The first 5 rows are patterns. Each new row is the sum of 2 different patterns, raised or lowered, with some noise. Before adding, each is slid sideways (what falls off one end comes back at the other) and multiplied by a number that may be negative. Names go in the order of the patterns.
In the rows, 128 means zero.
Known rows, each followed by the names of its patterns:
[134 148 113 124  77 129 128 105 129 122 169 125 165 147 148 112 163 131
 146 118 156 123 129 111 154 179 151  92 127 132 118]  pimeg
[112 174 116 145 148 124 129 138 111  96 129 179 131 135 111 127 119 127
 128 133 108 127 130 127 129 128 109 123 179 132 117]  ruza
[ 99 126 155 114  82 124 128 123 126 120 167 127 127 126 132 125 125 111
 122 129 138 123 130 130 124 137  77 108 117 115 140]  bedob
[136 126 128 116 133 143  77 127 115 144 159 126 137 114 125 146 140 123
 132 121 158 125 126 171 103 118 123 166 132 134 120]  zaki
[112 118 127 123 157 125 125 132 153 157 140 117 162 129 137 122 108 122
 118 129 117 100 130 131 129 128 100 137 142 127  77]  Fefo

New rows, each followed by the names of its patterns:
[152 106  76 161 116 136 140 114 159 132 110  97 130 167 127 117 108 128
 127 120 127 132 106 131  85 109 118 115 119  97 169]  ruza bedob
[137 110 114  53 115  87  98  77 144 145 120  65 114 122  96  96 141  84
  99  44  86  94  69 101  83 119  96 138 119 119  63]  pimeg Fefo
[151  97 125 117 119 146 129 104 110  81 144 107  86 117 161 160 123 143
 134 103 108 143 113 105  80 123 120  84 103 129 157]  pimeg Fefo
[ 91 161 129 149  90 121  95 148 117 162 108 140 119 140 131 153 154 171
  91 127 117  93 117 126 108 105  50 121 121 100 119]  pimeg Fefo
[131 118 174 178 118 175 150 194 169 202 178 196 172 200 141 183 154 204
 163 174 153 192 211 203 134 166 170 157 173 198 155]  pimeg ruza
[161 166 154 119 168 144 148 138 125 124 130 175 134 110 134 173 135 152
 130 146 155 148  89 108 135 175 139 170 127 139 139]  ruza Fefo
[189 164 179 201 154 145 167 201 196 164 142 168 211 181 177 170 159 139
 171 170 164 143 127 152 211 136 159 149 203 178 183]  ruza Fefo
[121 127 101 148 171 125 153  86 159 107 175 145 126 118 142 106  94 113
 179 141  84 106 110 131 150 123 137  92 121 143 135]  ruza zaki
[ 91 112 118 117 128 114 153 114 167 132 135 137 130 117 131 137 145 122
 117 115 138 157 131  98 130  90 114 117 146 130 116]  pimeg zaki
[130 129 156 132  66 136 149 153  96 125 130 132 140  92 115 144 165 133
 119 130 128 157 159 170 148 128 163 156 145 130 120]  ruza Fefo
[107 130 131 147 137 124 119 180 147 151 119 129 160  99 137 157 175 106
 131 137 147 136 108 136 146 135 121 182 138 161 129]  bedob zaki
[137 151 119 157 133 123 141 157 178 135 148 123 115 106 128 146 137 118
 126 138 143 144 110 128 138 101 153 145 133 142 146]  bedob zaki
[177 171 150 149 131 163 142 134 157 138 141 146 158 107 155  97 127 144
 141 130 156 167 154 107 139 127 156 140 145 143 133]  ruza bedob
[ 79 151  99 112 148 113 121  70 122 102  87  88 121  78 131  85 103  84
 161 122 133  85  67  60 144 111 101  93  76  78 132]  pimeg Fefo
[207 151 166 199 164 176 119 172 149 139 137 173 127 181 134 156 134 208
 173 185 135 116 111 196 162 154 148 128 130 185 135]  pimeg Fefo
[176 130 151 157 130 181 162 138 129 131 199 144 126 139 175 136 139 145
 146 132 112 142 141 143 140 129 139 190 148 132 122]  ruza bedob
[ 80 106 101  98  81 109  94 109  80 104  97 104 104 103 111 109 107 122
 103  97 106  66 108  89  84 112 116 116 129  92  72]  bedob Fefo
[142 137 149 170 147 142 157 149 139 145 133 146 170 112  99 132 163 180
 101 160 117 123 159 150 132 161 167 164  95 138 166]  ruza zaki
[122 151 157 150 143 151 137 122 152 134 131 139 126 154 115 143 168 135
  93 138 147 141 142 137 165 141 175 147 140 133 170]  ruza bedob
[142 172  84 123 153 138  94 100 115  79 112 106 132 108 146 109  94  99
 124 136 140 110  85 107 151 144 122 131 122 110 138]  pimeg ruza
[134 117 152 131 157 128 169 119 145 120 125 129 132  97  83 118 173 104
 131 107 131 136 131 135 129 122 149 127 123 127 127]  ruza Fefo
[167 157 193 154 150 154 212 190 132 162 157 149 189 163 167 131 135 166
 183 129 167 150 191 179 168 206 142 166 184 193 163]  zaki Fefo
[148 131 116 166 144 137 127 141 152 129 116 182 141 134 102 161 137 130
 125 148 117 128  88 134 144  73 128 115 168 154 152]  pimeg zaki
[131 131 125 134 133 119 161 100 124 122 147 124 139 169 127 154 149 133
 102 153 163 144 131 138 128 126 121 146 165 131 108]  pimeg ruza
[115 109 140  75  97 108 104 125 111 121  88 100  90 127  74 123  98  92
 149 113 105 131 148 113  65  99 104 132 124 122 118]  ruza bedob
[102  95 117 105 122  75 127 128 126  55  68  92 139 113 137 120 110 108
 147 142 159 106 143 132 123 115  72 112  84 104  94]  pimeg Fefo
[111  86  94 116 112  87 104 106 114 116 114 108 109 107  97 139 111 110
 135 103 117 112 108 131  99  81 121 140 116  89 115]  bedob zaki
[118 155  89 152 128 112  86 111 120 122  93 127 126 136 118  88 174 136
 134  65  84 117 114 134 152 108 110 131 140 156 110]  zaki Fefo
[107 115  84 156 117 116 118  98 117 107  84 121 152 110  91 107 148 117
  60  94 146  99 116 127 104 124 120  90  70 111 147]  ruza bedob
[188 142 134 158 160 114 170 155 211 169 160 187 155 171 137 159 118 136
 138 190 118 144 140 201 142 168 157 176 112 110 137]  pimeg Fefo
[157 139 133 176 135 163 174 142 150 159 131 130 109 177 143 145 143 124
 139 171 137 118 129 149 145 147 142 180 135 143 193]  ruza bedob
[133 118 167 117 130 143 115 117  81 120  82 100  94 169 100 122 108 117
 110 123  97 144 123  72  93 155 120 119  99 112  99]  pimeg bedob
[133 117 107 125  91  98 108 128  95 118 108 119 110  93 111 127 120  43
  99  96 123 129 131 115 100 114 141 143 118 108 131]  zaki Fefo
[ 97 114 110 119 160 151 140  83 115 135 122 118 135 102 140  82 118 151
  82 111 108 175 118 148 124 137 107 142 108 136 123]  pimeg zaki
[130 131 137 158 143 144 135 184 112 145 147 186 132 115 126 181 147 147
 149 150 144 127 150 180 159 170 166 155 144 115 163]  pimeg zaki
[117 101  92 118 123 102 115  95 124 130 116  59  99 148 120 105 130 151
 105 132 152 138 129 116 131  92 123 152 102 118  95]  ruza Fefo
[130 135  90 105 113 121 120 115 101 133 120 111 159 101 139 122  99  85
 101 125 126 105 135 123 117 130 117 146 133  82 166]  zaki Fefo
[103 161  94 122 108 134 100 149 129  90  96  88 118 113 139 106 115 125
 107 129 146 205 124  75 144 118 146  88 140  91 109]  pimeg ruza
[151 209 124 134 141 177 153 125 138 150 143 141 135 150 170 103 143 124
 160 170 142 155 125 172 172 162 147 139 156 171 123]  bedob zaki
[127 100 115  75 111 101 145 100 109 101 135 100 130 102 137 105  58 121
 156 127  95 127 114 114 128 127 160 129 119 130 156]  pimeg zaki
[111 103 134 113 118 135  87 142 122 140 103 127 105 131 101 140  85 115
 102 103 172 138  87  83 115 101 124 124 103 110  80]  pimeg zaki
[ 95 119 112 146  94 134 127 105 108 128 143 168 108  96 103 161 146 138
 139 130 109 165 134 174 160 116 146 128 161 100 141]  pimeg zaki
[122 161 128 154 167 113 129 149 185 147 132 152 143 141 130 111 135 139
  98 126 106 152 162 134 143 104 139 160 144  96 127]  zaki Fefo
[ 99 102 101  74  77 129  99  94  56  71 100  89 106  74  87  98 100  46
  86  62  97  93  86 111 101 103  86 116 101  95 117]  zaki Fefo
[133 165 135 139 115 162 171 161 158 153 133 107 135 183 158 135 160 150
 138 165 157 179 149 193 173 144 147 156 147 139 152]  pimeg ruza
[141 181 131 120 148 130 143  99 117 113 127 125 149  90 143 138 143  77
 128 128 149 117 128 117 161 141 156 169 146 116 176]  pimeg Fefo
[127 155 147 159 171 104 180 144 172 186 158 164 142 142 173 170 159 159
 152 186 152 160 165 123 142 146 202 143 162 167 156]  bedob zaki
[107  77  76  43  66  92  84  90  53  95 116  86  19  92  93  54 111  93
 135  61  89  87 103  83  91  74  97  90  89 129  97]  bedob zaki
[140 125 110  66 133  93 137 111 140 106 127 118 153 106  86 109 148 126
 138 136  76 108 145 140 120 134 109 122 126 126  85]  pimeg ruza
[ 94  46 110  67  77  99 146  72  57  84 107  92 110 110 118  80  53  99
 137 102 100 111 100 101 123  61 147 110 117  83 112]  pimeg ruza
[ 91  88  65  96  90  86  79  79  72  79 118 109  98 102  89 113 123  89
  58 119 125  97  89  60  84  75  89  81  67  78  92]  ruza Fefo
[156 163 150 158 193 162 146 163 193 192 165 157 194 122 155 157 180 144
 143 145 173 134 159 144 168 186 132 166 150 179 202]  zaki Fefo
[139 135 125  78 113  95  77 133 144 123 150  92  80 108 120 117 124  94
 155 123 120 120 123 100 114 155 119 111 114 160 111]  ruza bedob
[ 75 121 115 113 135 161 166 125 131 170 156 145  86 163 101 122 107 123
  96 116 115 128  79 134 131 142 108  61 118 171 129]  pimeg Fefo
[ 84 100 139 141  97 128 101 153  89  42 101 183 116 111 126 110 100  94
 116 161 111 110 136 113 133  80 114  70  97  91 125]  pimeg bedob
[116  88 105 129 108 121  92 114 115  85 131 119 122 108 126 139 126 116
 112 107 141 104 100 117 147 170 138 124 128  80 142]  bedob Fefo
[163  93 133 163 186  87 174 140 150 185 168 163 179 202 188 113 155 154
 177 188 164 149 164 206 196 173 162 169 134 167 183]  ruza Fefo
[180 183 142 185 177 139 204 180 230 164 187 185 174 200 181 152 202 217
 168 223 185 192 171 113 181 172 193 177 164 169 199]  bedob zaki
[ 94 105 100 144 146 114 116 102 148 132  98 110 168 112 114 108  92 110
  72 108  99  87 107 111 109 121  91 115 111 110  68]  bedob Fefo
